The first 4 rows are patterns. Each new row is the sum of 2 different patterns, raised or lowered, with some noise. Before adding, each is slid sideways (what falls off one end comes back at the other) and multiplied by a number that may be negative. Names go in the order of the patterns.
Known rows, each followed by the names of its patterns:
[ 0.15 -2.35  0.08  1.14 -0.24 -2.77 -0.70  0.34 -1.35  0.82 -0.14 -0.19
 -0.79  1.23  0.72  0.14  0.04  0.81  0.23 -0.31  2.09  1.00 -0.09  0.68
 -0.05 -1.22  0.32  2.91  1.43 -0.17]	Z462
[-0.80 -0.32 -0.26 -0.83  0.96 -0.04 -1.86 -2.88  0.50  0.33  0.77 -2.79
 -0.58  0.93  2.41  0.21  1.71  1.37  1.41 -0.94  0.80  0.55 -2.36 -0.05
  2.91  1.04 -0.56 -0.91 -0.06  2.17]	Z890
[-0.95  1.13 -0.96  1.39  0.17  1.28  0.76 -2.02 -0.21 -0.37  0.49 -2.91
  0.35  0.40  0.44 -0.94  0.27  2.10 -0.16  0.09 -0.60 -0.15 -0.71  0.88
 -0.89  0.05  0.98 -0.96 -0.10 -0.04]	Z929
[ 2.88  0.85 -0.11 -0.24 -0.50 -2.14 -0.08  2.16 -1.60  0.44 -0.12  1.48
 -0.57 -0.39 -0.15 -2.05 -0.23  0.55 -0.26  0.44  0.30  2.18 -0.14  0.68
  0.79 -0.53  0.44  0.70  1.65  1.36]	Z582

New rows, each followed by the names of its patterns:
[ 3.51 -0.04 -0.23  0.12  1.72  1.35 -1.56 -1.93 -1.07 -1.71  0.37 -0.72
  1.27 -0.94  1.81  1.94 -0.23 -2.60 -0.19  0.50 -0.69  0.37 -1.92  1.37
  0.41  0.68  0.20 -0.04  0.26  0.91]	Z890 Z929
[-0.67 -2.80 -2.19 -1.11 -0.97 -1.20  0.49 -0.02  0.59 -0.03 -0.13 -1.72
 -1.12 -1.04  1.17 -1.08 -0.75 -1.12 -0.60  1.94 -1.12 -1.34 -0.87 -1.54
 -0.19 -2.15 -1.97 -3.00 -0.86 -0.18]	Z890 Z582
[-0.73  0.20  0.81  0.90  0.63 -0.86 -0.53  2.99  0.90 -0.12  1.96 -1.56
  1.11 -1.10  0.51 -2.12 -1.25  1.89  0.38 -0.10 -0.37  2.98 -1.98 -1.00
 -0.37  0.08  0.05 -0.72 -0.13 -2.44]	Z462 Z929
[-1.04 -1.35  1.01  2.07  0.97 -0.47  1.67  1.69 -0.08  0.35  1.01  0.05
  0.46  2.80  0.81 -0.03 -0.84  1.04  1.44 -0.06  0.95 -0.53 -0.24  1.06
 -0.19 -0.24 -2.20  1.87  0.81  1.92]	Z890 Z929
[ 2.88  0.48 -1.74 -1.28 -0.19 -0.58 -0.48  0.10  0.22  0.39  0.01  0.90
  0.83 -1.43 -0.60  1.31 -0.17  1.17 -2.21  0.50 -0.80 -0.27  2.11 -0.15
  0.32  1.08  4.46 -0.35 -0.43 -0.42]	Z890 Z929
[ 2.34  3.62 -0.17  1.21 -0.43  1.40  0.34 -0.83 -0.52 -0.16  1.04  0.71
  0.67 -0.67  1.65 -1.25 -1.19  1.36 -0.05  0.57  2.15 -0.67 -0.96 -1.84
  0.48 -0.59  1.77  2.20 -0.25  1.00]	Z462 Z929
[ 0.56  1.10 -0.08  0.92  0.22 -2.49 -0.35  1.90  0.99 -2.35 -0.06 -2.04
  0.02  0.04 -0.35 -1.31 -1.02 -0.03 -1.54  0.30 -0.77 -0.01 -0.94  0.82
  0.76 -1.03 -0.20  0.53 -0.64  0.15]	Z462 Z929
[-2.49 -0.59 -1.49 -3.38 -2.90  0.46 -1.17 -2.30 -1.57 -1.87 -0.51 -3.23
 -2.55 -3.65 -2.58 -0.73 -1.19 -2.20 -1.65 -0.96 -2.70  0.42 -3.51 -1.84
 -2.25  0.51 -1.00 -0.20  1.11 -0.15]	Z890 Z582
[5.55 3.04 2.21 2.12 2.55 1.63 1.42 1.55 3.28 2.85 1.82 4.91 3.35 0.06
 2.09 3.50 3.04 3.82 0.67 4.44 3.15 3.88 4.04 0.69 2.67 4.52 5.72 0.50
 2.35 2.64]	Z890 Z929
[-2.38  0.89 -0.74 -1.38 -2.61 -1.60  0.02 -1.56 -2.08 -3.16 -0.65 -1.02
  0.49 -2.77 -1.35 -0.14  1.48 -0.37  0.06  1.29  0.99 -1.70  0.34 -0.25
 -3.54 -0.81  2.92  0.52 -1.21 -1.58]	Z462 Z890
[ 2.33  0.25 -2.07  2.30  0.16 -0.92 -3.18  1.28  0.84  0.93 -0.15  0.03
  0.78  2.32  0.02  1.35 -0.55  1.42 -1.03  0.13  1.08 -1.69 -0.66  1.07
  0.00 -2.55 -1.05  0.22  2.02  0.25]	Z890 Z582
[-2.03 -1.42  2.28 -0.62 -1.02 -1.10  1.13 -1.48 -2.86 -1.17 -0.44 -1.77
 -2.34 -1.06 -1.66 -1.45 -1.82 -2.37 -2.32 -0.17 -0.79 -1.13  1.40 -0.98
 -2.36  0.95 -2.26 -0.03 -3.08 -0.57]	Z929 Z582
[-2.62 -0.12  1.48 -0.80 -0.39 -0.33  2.34 -1.50 -0.64 -0.01 -2.60  0.62
 -0.41  1.24  0.53  1.45  2.50 -2.29  0.38  0.24 -0.20 -2.58  1.00  1.79
  1.51  1.60  1.30  1.84 -0.22 -0.23]	Z929 Z582
[-1.62 -1.52 -1.58 -1.03 -4.03 -3.78 -2.08 -1.70  0.21 -3.60 -1.45 -1.35
  2.24 -1.68 -0.48 -0.75  0.35 -2.35 -2.37 -0.94 -3.41 -1.29  0.63  0.01
 -2.60 -1.76 -1.53 -0.59 -1.30 -1.76]	Z890 Z929
[-2.60 -2.91 -2.62 -3.26 -2.45 -2.22 -4.02 -1.74 -2.49 -3.63 -1.96 -3.53
 -2.70 -2.97 -0.43 -1.66 -4.19 -2.95 -4.45 -2.49 -4.15 -3.03 -4.49 -3.12
 -3.31 -3.36 -1.01 -2.75 -3.02 -3.69]	Z462 Z929
[-1.02  0.10 -2.54  0.86  1.07  1.28  0.83  4.01  1.52 -0.84  2.75  1.20
  1.27 -0.46  3.28  2.02  1.10  3.55  1.10 -0.49  1.48  2.80  1.61 -1.09
  1.19 -1.72  0.49  2.44  0.38 -1.54]	Z462 Z582
[-0.73 -2.09 -1.10 -2.48 -0.31 -1.53 -0.18 -3.12 -0.42 -1.65 -0.55 -1.99
 -2.66  0.04  0.43 -0.58 -2.16 -2.16 -1.96  0.48 -2.70 -1.37 -1.05 -2.67
 -1.01 -1.37 -3.19 -2.19 -1.84 -0.21]	Z890 Z929
[-1.00  0.47  2.38  1.34 -1.05 -2.28 -0.25  4.23  0.05 -0.68 -0.31 -2.86
  0.64  0.84 -2.52 -5.54 -0.25  0.04 -0.44 -2.58 -0.89  0.09  1.58  1.02
  2.18  1.30  1.27 -0.38  0.69  0.04]	Z462 Z890
[ 1.48  0.07 -0.06 -1.08  0.08  2.08  0.34 -1.19  0.29 -0.35 -0.89  0.92
  0.66 -1.65 -0.10  1.86  1.18  0.27  0.83  2.35  0.44  0.16  1.42  1.01
  0.12  1.48  0.01 -0.40  1.17  1.96]	Z462 Z929
[-1.11  0.77 -0.42  1.01 -1.34  0.21 -0.69 -2.41  0.72 -0.51 -1.47 -2.54
  0.67 -0.57  0.94 -2.83 -1.25  0.85  1.91 -0.22  1.53  0.28  1.37 -2.33
  0.26 -0.75 -2.93  0.64  2.13  0.81]	Z890 Z929
[ 2.34 -0.06 -0.84  0.31  3.04  1.23 -1.17  0.44 -1.66  0.57  0.89  0.62
 -2.25  0.26  0.45 -1.27  1.33  0.29  0.03  0.31  0.27  1.08 -0.28  0.00
 -0.03 -0.33  1.13  1.53  1.25 -0.17]	Z462 Z929
[ 0.32 -0.81 -3.21 -1.79 -1.94 -1.51 -1.70 -2.19 -2.29 -1.84 -2.58 -1.04
 -4.68 -4.32 -2.82 -2.34  0.64 -3.75 -2.08 -1.56  2.35 -2.39 -1.16 -1.62
 -0.01 -2.83 -3.56 -1.38 -3.79 -1.20]	Z890 Z929
[-0.26 -0.41  2.50 -0.50 -0.70  0.36 -0.59  1.01  0.71 -2.15 -2.04 -0.08
  0.11  0.01 -2.52  0.45  1.18  2.39  0.03  2.98  0.93  1.26 -0.89  1.31
  0.31 -2.96  0.35  2.53  1.41  0.01]	Z890 Z929
[ 3.78  0.18 -1.78  0.97  0.64 -0.89 -1.58  2.16 -0.08  3.10  0.92  3.47
  1.37  1.52  0.03 -0.34  1.21 -0.59  0.37  3.76  1.75  2.24 -0.16  1.43
  3.33 -0.31  0.96  1.27  1.71  2.89]	Z890 Z582
[-0.59 -0.08 -0.58  0.82 -1.86 -0.23 -1.31  1.13 -1.71 -0.70 -0.14 -2.25
 -0.95 -0.19 -1.42  0.87 -0.88  1.80 -0.32  0.68  0.42 -2.38 -0.57 -0.34
  0.67 -2.21  1.25  0.11 -0.26 -1.56]	Z929 Z582
[-3.21 -2.02 -0.28  1.46 -1.47 -1.05 -0.68  2.03  1.35 -1.55 -1.08 -3.25
  1.51  0.25 -1.60 -2.41 -0.65  0.05 -1.91 -1.19  1.26 -1.78 -0.65  1.95
  0.84 -1.87  0.95  0.80 -0.06 -0.72]	Z890 Z582
[-0.77 -2.31 -1.78 -2.21 -1.22 -2.78 -2.27 -2.63 -1.17 -1.43 -3.63 -3.85
 -2.95 -1.30 -2.14 -0.20 -2.70 -2.25 -2.04 -1.02 -0.69 -2.07 -1.26 -1.84
 -2.68 -1.31 -2.28 -2.86 -3.38 -2.81]	Z462 Z929
[ 0.48  4.57  4.56  3.25  1.53  6.10  1.01  2.09  1.99  4.04  0.61 -0.17
  2.31  2.26  2.33  2.38  3.20 -0.28  2.33  2.57  1.08  3.34  3.79  2.18
  0.82  0.06  3.43  1.02  4.40  1.02]	Z462 Z929
[ 0.19  2.83 -0.07  0.28  0.17 -0.79 -0.29  0.89  0.62  0.90  2.75  0.09
 -0.42 -0.42 -1.01 -1.44 -0.97  2.39 -1.51  0.94  0.27 -0.28 -0.76 -0.65
 -0.07 -3.62 -0.14  0.62 -0.24 -0.50]	Z929 Z582
[-0.67  1.32 -1.08  1.28 -1.04  0.59  1.30 -0.94  2.81 -1.20 -0.41 -0.96
 -1.10  1.85 -1.14  0.62 -0.96  2.37  0.30 -0.63 -0.72  0.16 -1.06 -3.93
 -0.25  0.02  1.00  0.53  2.25 -0.86]	Z929 Z582
[-0.34 -1.90 -0.25 -1.70  1.52 -0.68  0.46  1.72 -1.21 -1.99 -1.00  0.55
 -1.50  0.26 -1.37  0.62 -0.76  0.14  1.68 -0.91  0.04  0.59  1.43 -0.99
  0.34 -1.28  1.39  0.73 -1.25 -1.77]	Z890 Z929
[-1.41 -0.78  0.62  0.89 -0.78 -1.96 -0.71 -0.35  0.36  0.00 -0.48 -1.56
  0.48 -0.58 -1.70  0.34 -0.23 -1.56 -0.07 -1.69  0.01 -1.49 -0.08 -1.92
 -2.56  0.67  0.00 -0.25  0.29  2.38]	Z462 Z929
[ 0.56  1.62  2.78  0.50 -0.13 -0.80  2.10  0.21 -1.62 -1.99  0.25 -0.62
 -0.16  0.68  1.23 -1.48  0.81  2.26  0.63 -2.86  0.01  1.04  1.46  1.43
 -1.28  0.86  0.98  0.41  0.74 -1.60]	Z890 Z582
[ 3.47 -1.02 -1.02 -0.29 -1.60  0.40 -1.98 -1.65 -3.71 -0.71  0.51 -0.08
 -3.72 -2.31 -0.64 -0.67 -1.00  1.15  1.07  1.44  0.67  0.40 -1.72 -0.93
 -0.57  2.20 -0.66 -0.39 -0.99 -0.07]	Z890 Z582
[-0.80 -0.43 -0.28 -3.21  1.11 -1.51 -0.29 -1.78 -1.70 -0.98 -1.07  0.63
 -2.68 -1.17 -0.63 -1.32 -1.96 -2.15  0.18 -1.59 -1.54 -0.95 -1.49 -1.80
 -1.76 -2.46 -2.90 -1.04 -1.42 -0.92]	Z929 Z582
[-1.79 -0.13 -0.12 -3.17 -0.97 -5.26 -2.28 -2.34 -2.97 -1.76 -2.38 -1.34
 -3.20  1.44 -2.54 -2.62 -2.79 -0.40 -1.55 -4.02 -1.99 -1.54 -1.48 -1.81
 -0.03 -2.33 -1.19 -1.70 -3.09 -1.92]	Z462 Z929
[ 0.18  1.08 -0.70  0.86  0.46  0.37 -1.45 -1.37  0.42  0.52  1.06 -0.34
 -0.33 -0.40  2.04 -0.03 -0.07  0.07  0.23  0.85 -0.05  0.36 -0.67  0.45
  0.24  0.52 -2.16  0.12  2.50  2.20]	Z462 Z890
[ 0.60  0.63 -1.18 -3.12 -0.01  0.16  2.55  1.72  1.42 -1.25  0.03 -0.20
  0.62  2.90 -1.73 -0.85  3.13  3.97  0.48 -0.78  1.43  1.55 -0.33 -0.02
  0.81 -1.53  0.22  0.36 -1.22 -2.88]	Z462 Z890
[ 2.88  2.83  2.18 -1.45  1.62  2.47  1.94 -2.14  1.45  2.09  0.89  1.79
  1.68  2.90  1.22  2.58  1.89  1.76  1.39  2.82  1.18  1.67  3.99  1.92
  1.81  2.22  1.18  1.35  1.70  4.85]	Z462 Z929
[-0.86  2.27  0.97  0.21  0.89 -1.97  0.32  1.93  1.89 -1.75 -0.44 -0.14
  1.14  0.87 -0.11 -1.46 -0.28 -0.35 -0.41 -0.78  0.79  0.01 -0.01  1.43
  1.24 -1.00 -0.66  0.87  0.53 -0.53]	Z462 Z890
[ 2.83  1.89  5.49  1.04  1.38  1.70  3.24  1.64  0.17  2.64  0.72  2.15
  2.40  2.56  1.46  3.85  2.13 -0.79  1.99  2.40  2.24  5.06  0.93  2.49
  1.15  4.10  1.69  1.36  5.09  2.06]	Z462 Z929
[-0.35 -0.34 -2.59 -0.85 -3.11 -2.32 -3.86  0.10 -0.37 -0.03  2.75  2.16
 -2.48 -2.98  2.31  0.33  0.34 -3.14  1.38  0.64  0.43  2.71 -0.54 -0.51
  2.15  2.48 -0.51 -2.29 -0.32  1.90]	Z890 Z582
[-1.22  0.85  0.89  0.92  0.81 -0.22  0.31 -1.61  0.15 -2.11  1.03  0.78
 -0.50 -0.15  0.70  2.29  0.58 -0.37 -0.10  1.17  1.21  0.81 -0.84  0.04
  2.77 -0.50 -0.46 -0.96 -0.73  0.37]	Z890 Z929
[-2.92 -2.55 -0.50 -3.46  0.24 -1.84 -0.24  0.92 -1.06 -3.55 -3.49 -0.62
  0.09 -1.08 -2.62 -0.09  0.93 -0.92  0.44 -0.98 -1.46  1.00  2.11 -0.36
 -0.40  0.60  2.08 -0.46 -1.90 -3.84]	Z890 Z582
[-0.12 -0.89  0.07  0.73  2.33 -1.40 -2.75  1.23 -0.60 -0.75 -1.93  0.77
 -1.82 -0.98  2.04 -0.41 -0.50  1.07 -0.90 -2.88 -3.40  0.29 -0.92  1.06
  0.22 -1.48 -0.65  0.52 -0.96 -3.45]	Z462 Z582
[ 2.21 -1.08  0.64  0.29 -0.39  1.56 -0.48 -0.98 -3.53  0.62 -0.32  0.55
 -0.85 -0.22  1.61  2.20  2.23  1.64  1.47  1.32  0.14  0.87 -0.48 -1.80
  0.05  3.37  1.23  0.11 -1.35  0.92]	Z890 Z929
[ 1.54  0.26 -1.63  1.44 -0.18  0.00 -0.07  2.56  0.44  0.24  4.03  1.45
 -1.69  0.75  1.57  1.41  1.28  0.70  2.56  1.32  1.73  0.72  0.17  1.94
  2.38  2.28 -0.04  1.05 -0.36  3.98]	Z462 Z890
[1.46 2.47 1.42 0.46 0.17 1.34 0.71 1.50 1.47 2.91 3.16 0.09 0.05 2.83
 1.96 1.85 0.87 1.49 2.39 1.54 2.45 2.64 1.17 1.87 1.84 0.43 0.52 0.59
 1.02 0.13]	Z929 Z582
[ 0.62  1.84 -1.95 -0.98 -0.57  1.93 -2.11 -0.07  0.94 -0.48 -0.91  0.19
  1.94 -1.05 -0.64 -0.77 -0.44 -1.45  0.36 -0.61 -1.43 -0.23 -0.97 -0.81
 -0.22 -0.22  0.78 -2.80  0.17  0.04]	Z462 Z929
[ 2.91  0.36  0.74  0.54  2.24 -0.17  1.09  0.75 -1.76 -1.11  1.81  0.81
  1.90 -0.31  2.64  1.07  2.81  1.86  1.20  2.36  2.33  1.71  2.60  3.89
  0.27  0.96  2.35  0.93 -1.32  0.14]	Z890 Z582
[-0.25 -1.62  1.37  0.58 -3.14 -0.52  0.82  0.20 -0.67 -1.91 -2.30  0.56
 -1.43 -1.90 -0.68 -1.54  0.21 -1.18 -1.92 -2.92 -0.44 -0.54  0.33 -3.29
 -1.51  1.16  1.96 -0.61  1.15  0.65]	Z462 Z890
[-0.24 -1.78 -1.36  0.85 -1.44  0.20  0.65 -0.02 -0.57  1.76 -0.26  1.08
 -0.86  0.75 -0.76 -0.96  3.70  1.04  0.28  0.14  2.22 -1.46  0.11  2.40
  1.70 -0.57 -1.55 -2.06  0.05  1.46]	Z462 Z929
[-0.73  1.53 -1.92 -0.52 -1.08 -0.31  0.68 -0.09  0.63 -2.22  0.83 -0.04
 -0.66 -0.01  1.98 -0.48 -4.03 -1.35  0.16  0.30  2.52  0.47 -1.44  0.95
  2.93  0.07  0.38  1.64 -0.91  1.09]	Z462 Z929
[ 0.81 -1.88 -0.49 -0.67 -2.65 -1.25  1.21  1.04 -1.06 -1.95 -1.08  0.64
 -2.70 -1.42  0.78 -1.22 -0.37 -1.11 -4.85 -4.00 -0.15 -1.10 -2.72 -4.58
 -1.80 -1.42  1.51 -1.29  0.23 -0.63]	Z462 Z890
[-1.17 -0.80  1.09  0.82 -2.23 -0.96  0.25  1.15 -0.30 -2.19  1.99  0.85
 -0.12  0.89 -1.09 -1.30  1.59  4.56  0.40 -0.98 -0.94  0.12  0.14 -0.30
 -2.56 -2.78 -2.49 -0.87 -2.63  0.97]	Z462 Z890
[-0.54  2.44 -0.50  0.05 -0.64  1.34  0.03 -0.25 -1.71 -1.22  0.15 -1.31
  0.54 -2.01  0.13  0.52  1.95 -0.37  1.19  0.68  0.06 -0.09  0.32  0.35
 -0.77 -1.00  2.21 -0.44 -0.71 -1.45]	Z890 Z929
[-0.34 -0.32 -1.21 -1.07  1.63 -1.67  0.30 -0.62  1.09 -0.22 -1.66 -0.60
 -1.79 -0.61  0.37  0.54  0.21 -1.52  0.73 -0.48  0.39  2.33 -0.44 -0.32
  0.63  3.29  1.54  2.47  1.42 -0.72]	Z462 Z582
[ 1.89  1.44 -0.94 -1.11  0.27  1.30 -0.43 -1.49 -0.74 -1.90  0.10  1.30
 -2.16 -2.86 -0.17  1.91  0.33 -3.24 -0.99  1.39  1.90 -1.56  1.72  1.11
  1.52 -1.08  0.98 -0.28 -1.98 -0.58]	Z890 Z929
[ 2.03 -0.69  2.47  1.98 -0.53  1.53  0.18 -1.14  0.08  3.97  0.10  1.43
  0.59  3.01  0.57  0.18  2.64  0.18  0.68  1.95  0.67 -0.05  1.37  5.62
  2.34  1.29  1.71 -2.04  1.31  2.66]	Z462 Z582
[-0.80  0.60 -0.86 -3.06 -1.65  0.26  3.19  0.07  1.41  0.53  3.04 -1.20
  0.08 -0.05 -1.74 -0.50  0.91  0.75 -0.77 -0.77 -0.22  2.15 -1.58 -0.01
 -0.37 -1.67  1.32 -0.45 -1.65 -2.32]	Z890 Z929
[-0.87  3.14  0.82  2.57  3.71  1.57 -1.11 -0.96  2.10  3.09  1.65  0.07
  2.77  4.01  2.07  3.34  1.48  1.42  3.96  5.33  2.96  2.19  3.68  5.38
  2.36  0.58 -1.02 -0.24  0.12  2.51]	Z890 Z582
[-0.70 -1.70 -0.72  1.33 -2.13  1.00 -1.01  1.15  0.41 -1.39 -0.18 -1.96
 -1.34  1.37 -1.41  1.64  0.33  2.88  0.33 -1.54  0.34 -1.04  0.81 -2.45
  1.25  1.47  2.64 -0.43  0.00  1.59]	Z929 Z582
[-1.57 -2.72 -3.68 -2.66 -1.98 -1.04 -1.49 -1.33 -0.42 -0.48 -1.49 -1.17
 -2.33 -0.69 -1.46 -1.65 -0.67  0.55 -0.77 -1.95 -1.65 -2.60 -2.85 -1.82
 -0.55 -2.40 -1.37 -1.98 -0.10 -2.86]	Z929 Z582
